There are 8 hidden switches. A switch that is on adds its own fixed numbers to the row, and there is some noise. The rows also spread widely along 13 directions, which tell nothing about the answers.
Some rows, each with its switches (1 for on, 0 for off) after it:
[  0 -11   4   6   9 -27  27   5 -10   2   2  22   7  17   4  21 -14   9
  -2 -24   1  19   0 -18  22   8  -3  17  -2  23   4  14]
0 1 0 0 0 1 0 1
[  3  13  -9   0   8   8  -2 -13 -13   3  -6  38  12 -10 -15   0   4  10
 -16  -2 -13   9  -9  -5   0   8  12 -15   6  13 -26  10]
1 0 0 0 0 0 0 1
[  8  10 -22  -6 -11  -3   5   2   3  -6  -6  45  -8  27   8  22   8   7
  11 -24  12  21 -14 -24  21  10  24 -17   3  20 -17   7]
1 0 0 1 1 0 1 0
[ 17 -12   4  -8  -4  -2   1  10   5   7 -26  -2 -28  10  18  -4 -15   4
  -2 -45  -4 -11  -5 -16 -14  10  31  14   9  50 -12  -7]
0 0 1 0 0 0 0 0
[-33   1 -18   5 -12  -7  23   6 -11  -4   1  11   2  20   9  20   0  -3
   7   0   9  12  17  -8  11 -15 -28  14  -7   4  -2  -1]
0 0 0 1 0 0 1 0
[ -1  -5   6  -2 -12   2   4  14   6  12  -8 -19  -8   4   9  -1   9   1
  -9   0   6 -15   2   6 -11  -1  -3  14  -4  15   6 -11]
0 0 1 1 1 0 0 0
[-10  -2  -2  -4   6  -7  17   6 -22  -2 -26  21   2   5  15   7  -9  15
  10 -28  -1  -3   0 -30   3  12  -2   9  18  38   9   1]
0 1 1 0 1 0 0 0
[ -1  -6  -4  25   6 -13  15  -2 -16  -3   8   9  10   5 -11  16 -22   7
  -4  -3  -3  20  14 -11   2   1 -17  14   2  -6  -5  -2]
0 1 0 0 0 0 1 0
[-29   5 -12  -5   3   6   9  -7 -18  13 -13   9   6  -4   7  10   5  -3
 -15  -1   0  -2  11  -1   0  -8 -19   9  11  20  -5  16]
1 0 1 0 0 0 0 0
[ 13  -1   3  11   5  -9   7   0 -10   1 -10  14   8  -4  -8  16 -10  16
  -1 -13   0   8  -7 -21 -14   9   6   1   2  16   4  -4]
1 0 1 0 0 0 1 0
[ -2   2   6   7   1  -7  21  11  -9 -17  -2  13   6   2   8  -2   4   0
  25  -5 -20   0   8  -6   6  22   3  -3  13   4   2 -21]
0 0 1 0 1 0 1 1
[-21 -10  -4   9 -10  -5  28  17  -9  -6   0   2 -11  28  17   2  -2  -1
  15 -18 -12   7  17   9  -1  -5  -7  20  -5  23 -17 -14]
0 0 0 0 0 0 0 1
[-23  14 -21  20  -1  27   9  15 -22   3 -12  18   4   5  23  -1  13  15
  13  -5  -3  -6  20   7 -16   8 -16  -3  32  13 -10 -12]
0 1 1 1 1 1 0 0
[-14  -9   4   6  27   6  27  -6 -16   2 -20   7  14   1  -4   3   3   5
  -3   2 -11  -5 -12   8  -3  11  -5  -6   1  19 -17  -8]
0 0 0 0 0 0 0 0
[-19 -14 -18   4  18  -3  -1 -17  -6   0 -25  -7   7  -7  -5  11  -9  -8
   6   2 -16  -6  -2 -12  -4  -6 -14   0  -4  13 -24  -2]
0 0 1 0 0 1 0 0
[-12 -14  -3   5  11 -10  15  -1 -12   4  -5   3   6   4  -6  18  -6   0
  -1   0   3  11   5  -4   2  -2 -12   6   5   6  -6   4]
1 1 1 0 0 0 1 1
[  4 -19   4   4  15  -6   3   1   0   9  -6 -13  -8  -2  13   9 -11  -2
   0 -15   7  -2  -1  -1  -1  13   4   6  21   8  -1  10]
1 0 1 0 0 1 0 1
[-10   5 -22  -1   0   1  -2  -3   6  18   1  -1 -19  13  18  15   3 -15
   3  -4  12  -7   5  -2  -3  -4  -9  -1  17  -3  -5   2]
0 0 1 0 0 0 0 1
[-10  -5   0 -10   9 -15   3   2  -1  -8  -7   0   7  -9   3   1   2  -2
  14  -1  -2  -4 -10 -11  14  14  -2 -10  10  -3   8   2]
1 0 0 0 0 1 0 1
[-10 -10   0  15  21  -6  10  -8 -17   2  -8  -3  17  -1   4  31  -3  20
  19   6  19   9 -20  -9   1   1 -20   4  -3  -4  11   5]
0 0 1 0 1 1 0 1
[  1   9  12  17  -4   1  19  11 -10  10   3   7  15  -5  -1   4   4  10
 -10  -2  -7   2   5  12 -16   3 -10  16  -3  11  11 -10]
1 1 0 0 0 0 1 0
[  2  -9   1   0   9   1  -5   0   5  -3  -7 -16  -7 -14   2 -12  -8  -7
   8   6  -3 -14  -1  -1  -4  13   1  -5  16 -13  -3 -14]
0 0 0 1 0 0 0 1
[-13   1   0   5   5  -4  19   9  -7   0  -6   0  10   8  -2   4  10   9
   4   8   1  -4  -9   4  -6   2 -12  -4  -7   1   4 -15]
0 0 0 0 0 0 0 0
[ -5  -6  -4  -4  14  -7  -7   6 -25  -7 -18  10   0 -16   1  -2 -15  24
  10 -11  14  -6  -3 -33 -13  18  -4 -14  40   3  17  -1]
1 0 1 0 0 0 0 1
[  2 -16  14  -6  13 -13  17  -7  -7   2  -9   0   2  -7  10  14 -16  -7
   7 -15   1   7   0  -9  21  16   7  11  11  13   5  15]
1 1 1 1 0 0 0 1
[-11  29  -1 -15  -8  -4   5 -12  -6  -9 -13  24  14 -18  13   5  10 -12
  26  -6 -24  -6  -7 -15  28  12   3  -2   1  10  15   4]
0 1 1 0 1 0 0 0

New rows, each followed by its switches (1 for on, 0 for off):
[-14 -10  -1   5  10   2  17   9 -13  -5 -10   2  -3   6  11   1  -4   4
   8 -10   6   0   3  -1  -1  12  -4  -3  22   8  -3  -5]
1 0 0 0 0 0 1 0
[-21  -7   2   7  24   7  10 -19 -38  -9 -28  10  23 -27  -6   5 -21  14
   7  -2 -14   5   2 -13   3   6 -13   8  11  15  -7   7]
0 1 1 0 0 0 0 0
[-16  16 -10   9  -3   5  -8  -7 -21  -6 -11  21  33 -18 -26  10  16  23
  12  24 -14   8 -12  -7 -15 -12 -17  -9 -20   0  -5 -10]
1 1 1 0 1 0 0 1
[ 22   1  14  19   0  17 -15   4 -13  -1 -13   4  11 -20 -14  -5  -5  44
   3  -4   0   3 -26   0 -33  -1  13  10 -16  14  -3 -18]
0 1 0 0 1 0 0 1
[  1 -10  25   9  13  -5  21   6 -13 -10  -3 -12   9 -17   4  -8 -10   2
  14  -2 -20  -8   8   7  -3  23   1  10  12   1  10 -17]
0 0 1 0 0 0 0 1
[-10   7   5  11  10   7   8  -9 -21  -1  -3   5   8 -21  15   5  -8   0
  17  -7 -11  -2  11   1  -4  14  -6   7  24   1   6   4]
1 0 1 0 0 0 0 1
[ -3  -6   2   0  -9  -1   8  15  -1   5  -3   0  -4   7   8  -5   4   0
 -10 -10  -1  -1   6   4   0   4   0  12   7  17  -1  -4]
1 1 0 0 1 0 1 0
[-33  -2  -7 -23  -9  18 -14  -7   3  -8 -26 -22   4 -16   7   4  16  -9
  25  26  13  -7 -23   9  23 -13  -6  -6 -14 -11   2  -2]
0 1 1 1 1 0 1 0
[-43  -5  12 -28  -4  -3   3  -4 -20 -23 -21 -10  18 -28  19   2   1  -1
  33  -1   5   9  -9  -2  52   4  -6   9   3   1  27  28]
1 1 1 0 0 1 0 0
[ -7  -2 -12   8  -8 -15   6  21 -17  -4   5  14   5  15 -14  12   0  24
 -10   3  20  16  12 -20 -11  -1 -15  -8  12  -3   8  -6]
1 0 1 0 0 0 1 0
[-25  20 -15   3 -10  -1  23  10 -13   3  11  22   0  16  18  14  14  -6
   9   0   2   5  22   4  10   1 -19   3  17  -2   6  -3]
0 0 1 0 0 0 1 1
[ -7  10   4   3  -1   0   3  10 -14  -5  -3  -1   6 -12   6  -6  -2   6
  13   4  -3  -5  10  -2  -1  13  -9  -2  22 -11  20 -11]
0 1 1 0 0 0 0 0
[-10  -3  -2   0  11  12  -8   1 -15 -10  -6   9  13 -21  -3  -8   1  11
   4   8   5   7  -7   7  12  14   4 -14  24 -13  -5   7]
1 1 0 0 0 1 1 1
[  0   3   1  26   6  17  12   0  -4   5   2   5   9  -8  14   5   1   3
  11  -1  -9  -2   5  15  -7   9  -8  13   8   2  -7 -10]
0 1 0 1 1 1 1 1
[ -1 -23  25 -17  12 -23  14  11  -7   6  -4 -11   6 -10  -1 -13  -6  -2
 -24  -3   6  -6  -1  -6  21  21  -4  11  20   7  24  15]
1 1 0 0 1 0 0 1
[-19 -18   8   8  -2  -3   6  14  -9  -4 -19 -19  12   0 -13   5   4  26
  20  10   3   2 -19   5 -28 -21 -16  12 -33  10   4 -25]
1 1 0 0 0 0 0 1
[-20   9  -3   8   2  26   0   2 -24 -12  -4  13   3 -14  13 -10  -3  12
  19   0   1   8   7  14   7   7  -1   0  26 -11  -6  -3]
0 1 0 0 0 0 1 1
[ -9 -25  14  10  17   0  23   1  -8   1 -17 -20   4   1  -1  -3  -9   0
  -3  -4 -14  -7  -4  12 -10   3  -4  16 -10  22 -16 -13]
0 0 0 0 0 0 0 0
[  2  17   2 -16   2   5  10   2  -6  22  -7  39   6   3  10  10  19  12
 -24 -10  20   3 -21  -3  16  11  10  -3  13  24  11  23]
1 1 0 0 1 0 1 1
[ -7  -6  16 -19  12   2   1  -8  -5  -5 -21  -8  -3 -19  23  -5  -9  -2
  23 -13   7  -8 -24  -6  29  18  12   5  16   5  17  10]
0 1 0 0 1 0 0 1
[ 10   5  14   0  -2  -4   7   2  -7   8   1   7   9  -6  -3   1   5   8
 -25  -1  -3   0   1   1   5  13   5   9   3  12   7   7]
0 0 1 0 1 0 0 0
[-11  -3   8 -22   8  -5  15  11 -15   3 -20  17   6   3  10   0  11   9
  -7 -11  13  -1 -11 -10  23  21   7  -8  22  27  15  15]
1 1 1 0 1 0 0 0
[-26  48 -18 -34 -35  14 -21  -1  20  19   4   6  -5  -7  27   6  40 -21
   1  19  29 -14 -19  11  35 -14 -11  -5  -1 -24  36  19]
0 1 0 0 1 0 1 0
[  4   7  -5  10  -3  -5   8  -3  -8   2  14   7  -6  -6  14   4 -14 -17
  -3 -12 -10   4  35  -5  10  20  -1   6  36  -8  -1  10]
1 0 1 1 0 0 0 0
[ 24  -1   5  27   3 -14  13   7   5  12  18   6   5  11   3  25  -5  11
  -6  -8  11  10  -6  -5  -6   8  -4  15  -4  -2  10  -1]
0 0 0 0 1 1 1 1
[-21   8   3  -2 -10  11  -5  -4  -6  -4   1 -11  21 -23 -14  -8  17  -9
  -9  35 -16   0   7  23  13  -6 -15   4 -10 -18  -4  -4]
0 1 1 0 1 0 1 0
[ -4   4   2   6   4   2  21  26  -7  -7 -11  13   1  17   5  -6  17  21
  24  -3  -3  -9 -13   3 -21  14   5 -18   4   9   1 -38]
0 0 0 0 0 0 0 1
[-10   2 -17  29  15   7  14  -8 -32   3  -9  34   9   7   0  19 -13  26
   6 -17  -4  14   5 -15 -26  -3 -15   6   9  22 -21  -1]
1 0 0 0 0 0 0 1
[-30  -7   8   2   4   7  20   3 -28 -14 -10   3   6   2  16   9  -6  22
  26  -9  15  16  -9   5  16  -2  -7  15   0   8   7   7]
0 0 0 0 0 0 0 1
[  8 -14  21 -19   2 -12   9  19   2  13  -5  -8  -6 -11   4 -26  -4  -8
 -37 -10   5 -17  12   0  12  26   9   5  33  13  17   9]
1 1 0 1 0 0 0 0
[ -8  -9 -11  -1   6   7  -5   4  -5  20 -10  -1  -6  -3   6  -7  -4  -3
 -33 -11   3  -7  10   6  -5   1  -5   8  23  20 -15  17]
1 1 0 0 0 1 0 0
[  4   4   7  -2   0 -16  19   8 -14  -3   3  25  14   6  -9   9   3   8
  -7  -7  -6  17   5  -9  19  18   8  -6   9   9   4   8]
1 1 1 0 0 0 0 0
[ 17  -6  -7  21  10   3  -5  -1   5   9  -4 -15  -7   0   0  10  -7   1
   5   4   2 -11   0  -6 -26  10  -3  -4  10  -7  -7 -19]
0 0 1 1 1 0 0 0
[  9  12   6  -8 -25 -10  17  16  15  15   7   6 -16  11  31   1  11 -19
   0 -25 -13 -13  17   1   5  13  11  19  10  28  11  -1]
1 0 1 1 1 0 0 1
[  5  16  -9   6  -3   2 -30  -1   1  -7  -4   0  20 -31 -20   3   6  16
  10  23   9   0 -22 -12 -10  -1  -7 -19  -2 -34  18  -9]
1 1 0 0 0 1 1 0
[ -6 -12   4 -18  -2 -13  -1  -1   2  -6  -1  -4   0   4  -7   8   0  -1
  -6   1  17  16 -17  -3  31   1  11  -5  -8  -3  -2  19]
1 0 0 0 0 0 0 0
[ -8   5   1 -27  -7   8 -15 -17  11   3 -10  -4   1 -21   4  -2   5 -20
 -10  11   8  -4 -18   2  42   1   9   0  -1  -9   1  24]
0 1 0 1 1 0 1 0
[ -3 -21 -10  19   0 -14  -1  12  -6  -4   5  -8   5   5 -22  -5 -12   4
 -19   2 -13  12  22  -2 -11  -5 -14   7   0  -1 -24  -6]
1 1 0 0 0 1 0 0
[  3 -12  23 -22   0 -10   5   3  16  -4 -13 -17  -5 -12  12  -4   0 -14
  19  -9   0  -8 -25   5  24  13  22   5  -5   4  16  -2]
1 1 0 0 0 0 1 1
[-24 -16  -4  -1   0 -18  12  13  -6 -10  -1   0  17  11 -13  17  13  15
   6  15  18  16 -14  -2  11 -11 -18  -4 -19  -7   4  -2]
1 0 0 0 0 1 1 1
[ 10  13  12   7  13  12   3 -12 -20  -3   2  25  22 -33 -12 -12  -7   2
 -22   2 -20   9   7   7  14  27  11  -4  27  -5  -7  15]
1 1 0 0 0 0 1 0
[-13  31 -15  28 -16  10  -5   3 -25   3  10  23  14 -10  10  17   0  26
  11  -4  -1   8  18  -6 -22 -12 -25  20   5  -2  12   0]
0 0 1 0 0 1 0 1
[  7  -1 -19   8  16  -2  13  11   0   3  -9  21  -6  32   3  22   9   9
  16  -3  19   6 -16 -12  -1  18   7 -31  20   0  -9 -15]
0 1 1 0 1 0 1 0
[ -1   8 -27  13 -13  -1   1  11  -5   0   1  29  -9  29  -4  17  -3  18
   3 -14  13  21   0 -14  -7 -12   1  -3  -3  10 -20  -8]
0 1 0 0 0 0 1 0
[ -8 -25  11   2  11  -8  17  -3 -15 -20 -13  -3  -2  -1   3  -5 -23   2
  17 -21 -20  10   3  -6  14   9  11  15  -1  20 -22  -3]
0 0 0 0 0 0 0 1
[  7  20 -11 -18  10  -1   4  -9   3  13  -7  45   4  -5   0  -3  16 -12
 -24  -6  -7 -10 -10 -15  17  27  13 -25  29  14 -10  14]
1 0 0 0 1 0 1 1
[-18  18  21 -14  -7 -11  16   9   2  -2   7  -3  30 -11  -5  13  35   5
   4  33  21   1 -29  13  23   3 -14 -10 -21 -26  48   0]
1 0 0 0 0 0 1 0
[-14 -11 -16  -4  21  -5  10  -1  -8   3 -21   4   2   7  -8   9   1   0
  -5   8   8  -8  -5 -16  -7   7 -13 -21  18   3  -8 -11]
0 0 1 0 0 0 1 0
[ 24   4  14 -20   2  -9   1  12   8  10  -6  18   0   7   2   9  18  14
  -4  -9  23   4 -35  -7  17  24  32 -20   8  10  17  10]
1 1 1 0 1 0 0 1
[ 15   1  -1 -17  -6  -2  -5  16   4  -4 -12  17 -14   4   8  -1   2  15
   3 -16  22  -2 -13 -18   6  18  29 -15  22   9   7  -6]
0 0 1 1 0 0 1 1
[-28   5 -12  -2   2  11  -5  -1 -26 -12 -15  17  11 -14   2  -7   2  13
  17   2  -5   3   1  -9   4   1 -13  -5  17   3  -5   2]
1 1 0 0 1 0 0 1
[  9  -7  16  -8   6   6  17   6  -3 -11 -11  19   2  -9   0 -21  -1   0
  -9 -13 -21  -5   2   5  14  28  29  -4  16  21 -20  -8]
0 0 0 1 0 0 1 1
[-18   6   1   3  17   8  18  -8 -21   2 -23  25  19 -17  16  11   3   6
  16 -13 -12  -3  -6  -4   3  12  -5   3  17  27   2   6]
1 1 1 0 0 1 1 1
[-14   7  19 -15 -16 -21   4  13   8 -25  -4 -12  23 -17  -6  -8  20   3
  31  18 -17  -6 -21   2  20   2  -2   0 -35 -12  27 -21]
0 0 0 0 0 1 0 1
[ -4  -6   6  -1  21  -8   1   2 -16  -2 -14  -1  15 -13 -11  10  -3  22
  13  14  18   1 -21 -13  -3   9 -10 -14  10 -15  22  -7]
0 1 1 0 0 0 0 1
